There are 4 ways to turn a row about zero (a turn may also mirror it). The second row of each pair is the first, turned, with some noise. The first 40 pairs use one turn. New pairs use 3 turns, one after the other, and a turn may come again.
Known pairs, each followed by its turns in order:
-155,-56,251,-4,-236,165,71,-236,-326
-101,-333,-15,-192,358,16,-111,15,214 => (3)

63,33,133,104,-139,201,77,-229,-95
171,-13,38,114,11,-239,-75,-117,-191 => (0)

117,59,-303,119,-259,-175,93,-47,72
-221,-209,-71,223,-11,-137,150,-55,137 => (0)

-189,-15,-93,-11,195,120,-216,-263,252
-216,84,-255,68,-55,228,85,-305,23 => (2)

94,-245,65,60,-97,95,-50,-4,-229
167,-140,-99,-218,77,82,-68,149,132 => (2)

-54,-327,-243,131,74,-85,11,-179,-44
-17,74,-102,-105,141,203,264,-272,-58 => (3)

367,285,121,113,15,16,153,23,37
-174,-76,-79,113,-321,122,-270,184,-10 => (3)

-89,183,28,173,24,44,-165,25,-20
-87,124,158,-27,24,192,-82,-80,27 => (2)

245,-58,176,-207,-241,-13,164,-159,-79
52,-176,-60,-271,-134,-268,5,145,-175 => (2)

-33,198,34,65,276,37,159,-49,88
140,216,15,-182,-44,63,107,62,204 => (1)

-81,112,217,-20,83,121,-173,137,-229
-91,-24,63,-91,-8,90,-356,37,150 => (2)

122,41,-132,-98,-8,61,72,-57,-216
-16,-112,-77,-77,45,-97,-14,-196,116 => (1)

34,-28,-6,-90,165,-260,-196,-13,73
42,88,-144,18,31,283,189,63,61 => (0)

-177,157,56,12,-66,-292,-151,310,-178
-416,216,-92,-172,-43,162,106,-11,-92 => (0)

-209,-5,-50,-148,-205,10,4,88,-49
127,188,-2,-61,-158,-157,-100,-57,170 => (2)

32,-19,-173,39,93,-182,273,-166,175
185,43,-197,-13,-16,56,-187,124,283 => (1)

-185,85,-11,-181,-41,24,-94,74,-2
-68,58,62,-182,-122,-50,92,104,2 => (0)

-185,-76,211,58,-106,-151,97,320,-302
-342,78,-128,-313,55,25,-198,-156,-181 => (0)

322,156,-255,41,-101,193,54,-63,90
133,-307,128,-114,-219,-108,-38,-74,229 => (1)

4,70,52,-40,-258,-14,111,198,-56
-229,13,144,49,-36,57,-159,-147,19 => (1)

35,60,39,-192,-50,82,-24,-43,-8
127,69,32,-78,-122,-56,92,-36,33 => (0)

-82,136,13,-26,-101,117,33,-246,-11
121,58,-1,89,-58,-248,69,64,-101 => (0)

-237,-43,-41,-210,-59,-84,-12,-24,53
1,196,-96,115,-45,-156,-140,-15,-65 => (1)

-207,73,-19,-114,-88,0,107,-60,-223
94,-173,-100,-59,117,-120,87,51,177 => (3)

-16,37,-70,-212,69,-53,-28,43,233
142,163,29,-22,-152,-180,-19,-83,-67 => (3)

-298,-40,211,66,-240,173,-127,-151,140
78,-63,83,-162,51,-234,116,200,-361 => (0)

64,-453,0,-235,-123,187,-196,-176,-51
-202,-21,276,-278,210,-113,70,-343,-126 => (3)

-9,-141,73,-209,219,-112,148,-177,-137
-59,126,-324,-105,211,-94,16,56,110 => (1)

15,24,-240,-2,212,-18,23,77,-229
-91,75,-172,-92,-76,32,303,140,-30 => (3)

-275,-122,27,281,246,7,-142,-103,-1
292,120,-74,42,144,162,204,98,-227 => (1)

-206,-51,-91,-108,8,-198,-231,191,149
192,181,-94,232,-33,25,-190,-183,-14 => (2)

109,118,-49,-264,148,19,92,-5,-98
-184,-60,-39,15,72,-266,-93,-21,-38 => (2)

-151,72,-31,73,-65,-381,165,100,223
149,240,125,292,-111,-46,91,81,-235 => (2)

35,119,-24,-18,-84,153,-4,215,344
-47,-75,377,-69,107,-5,122,51,129 => (0)

109,-212,-38,19,-264,93,21,-42,18
-158,-103,55,89,130,-40,-26,-248,-114 => (3)

-284,259,11,-96,88,-36,66,-31,-183
-261,283,53,40,-45,-98,-123,97,124 => (2)

-6,-56,108,5,-133,-433,28,158,266
-226,124,-98,230,-170,294,-217,233,17 => (1)

113,135,320,199,-86,171,22,-33,-131
-172,-127,38,54,95,163,-321,199,83 => (3)

-22,-18,-68,-193,150,-88,-42,25,-77
-93,75,-232,-75,-53,-97,45,-33,-41 => (1)

-19,35,-110,-40,-47,127,51,131,57
-25,47,-69,99,60,-155,25,13,-68 => (3)

New pairs, each followed by its turns in order:
-168,-26,-120,-82,-1,96,-162,25,51
75,102,-11,37,101,-145,-60,-147,120 => (2) (2) (1)

175,-43,286,-169,-36,126,143,-160,-185
53,142,81,-322,-309,-52,15,-31,-24 => (1) (0) (1)

-242,-164,21,-45,41,-300,96,308,74
292,203,108,-85,32,44,-262,-228,-81 => (2) (2) (0)

22,-133,-46,109,108,-114,-45,-279,-289
-50,175,-77,-41,-75,228,274,-123,73 => (3) (1) (0)

-161,-75,42,-129,115,27,258,-175,93
151,154,332,-82,27,6,-76,34,100 => (1) (0) (1)

151,76,54,39,-97,-80,-81,-297,-89
-179,179,88,23,9,-197,-34,118,-114 => (1) (1) (3)

338,-167,70,-305,-281,30,-30,-29,134
-7,140,-130,-296,41,-220,-201,-252,-241 => (1) (0) (1)

18,-446,147,78,-44,233,-79,-21,-83
57,-314,-144,-186,-1,-285,37,229,-233 => (1) (3) (3)

183,-43,-9,-15,72,-161,71,-1,2
2,-59,43,-227,96,51,6,-27,17 => (1) (0) (0)

78,42,-309,-84,349,15,-32,57,-195
340,44,-19,114,-67,-52,313,-82,-197 => (1) (0) (2)

38,-9,-158,82,-277,5,167,-21,-91
53,166,111,-8,104,-246,184,94,27 => (1) (3) (1)

4,297,182,-177,68,160,116,79,-296
129,196,-85,293,-315,49,-106,138,61 => (1) (1) (3)

-59,-34,-56,-161,-158,155,229,135,-216
169,91,-269,-177,-20,-56,-75,-41,-196 => (2) (0) (3)

-130,175,-283,172,-232,-13,-220,-232,-110
-8,3,-183,-23,338,325,175,198,54 => (1) (0) (2)

28,-135,-99,7,40,45,89,106,176
5,-136,74,-82,34,-42,-58,154,118 => (3) (3) (0)

-153,-190,-126,-188,44,81,-81,48,-35
-161,75,49,144,207,-78,-115,-82,-83 => (1) (2) (2)

-179,109,-3,112,23,-39,39,272,-184
-15,-137,90,246,13,-7,0,-55,-288 => (0) (3) (2)

5,-240,98,-43,317,-10,-240,424,-338
330,-148,160,-340,-209,-280,-225,185,-214 => (0) (0) (2)

146,115,-16,-134,-325,102,29,-99,161
75,30,-141,275,-32,148,-58,206,235 => (0) (0) (0)

-148,-138,130,-22,-174,-181,114,47,107
171,-11,90,98,153,210,-43,-23,-184 => (2) (3) (1)

10,242,-99,4,-88,-131,63,291,126
45,-1,-186,56,31,-13,-211,258,-203 => (3) (0) (0)

-209,67,40,-233,-236,-69,82,187,-119
111,-179,130,22,333,12,20,171,86 => (3) (2) (2)

69,77,7,103,42,-147,68,130,-24
-158,-50,-40,32,-85,-43,-6,38,126 => (2) (1) (2)

-89,-160,224,-99,35,-26,-161,-56,52
-31,-173,-134,-105,-214,96,6,74,-121 => (3) (2) (0)

-68,51,51,-43,-260,-460,-127,155,31
200,-101,-1,-17,-270,130,-156,146,-411 => (3) (3) (0)

-128,28,-149,83,-86,-9,-110,-20,-67
-49,91,147,8,-46,117,61,63,152 => (2) (0) (1)

-229,193,-58,64,-94,-128,-137,-203,-73
247,19,89,242,-63,-177,65,104,-162 => (0) (1) (0)

-17,415,232,-77,341,-84,-152,27,6
-253,178,268,9,-223,157,-206,176,-306 => (0) (0) (2)

510,-172,114,-11,86,104,110,-128,68
-75,54,-278,-249,312,-193,-108,-178,101 => (2) (3) (1)

56,33,-121,-34,113,-49,143,61,51
40,-153,-16,63,-31,14,-112,-80,-136 => (1) (0) (3)

123,-95,-128,196,54,45,67,-41,153
-79,-102,-35,-119,-168,194,-81,-114,-35 => (3) (1) (3)

160,267,79,-7,-90,98,37,133,-86
3,142,79,-156,-131,-152,-138,-20,205 => (0) (2) (2)

210,192,126,-47,-211,68,52,-191,116
208,231,88,127,251,-49,111,2,-78 => (3) (3) (0)

-22,-7,37,-180,-92,134,-118,74,280
253,146,-37,9,2,97,140,30,202 => (0) (0) (0)

5,-241,-43,-132,101,-58,15,-158,-61
131,137,-24,195,100,28,-25,-166,80 => (0) (3) (1)

166,161,142,-210,-358,-62,201,-172,-145
112,142,-380,256,-172,153,147,-124,-31 => (0) (0) (3)

142,97,99,235,129,-82,-93,307,99
84,116,-82,0,-265,129,90,-222,250 => (0) (2) (2)

-90,-55,-173,-46,-146,372,-249,38,-64
100,259,76,-201,-333,80,132,-174,-34 => (3) (0) (1)

215,1,51,253,-207,-232,136,-5,73
32,377,36,114,-106,196,-85,45,-121 => (1) (3) (0)

110,64,251,-86,1,-89,-54,87,179
-139,-53,-4,-178,-219,-192,-10,46,-71 => (2) (2) (1)

8,49,-131,-79,-266,35,234,49,-30
-25,-132,-69,189,16,169,87,158,-206 => (1) (1) (3)

-201,-41,118,102,12,143,-222,7,-100
105,131,291,-42,-147,-107,-8,5,-13 => (0) (2) (3)

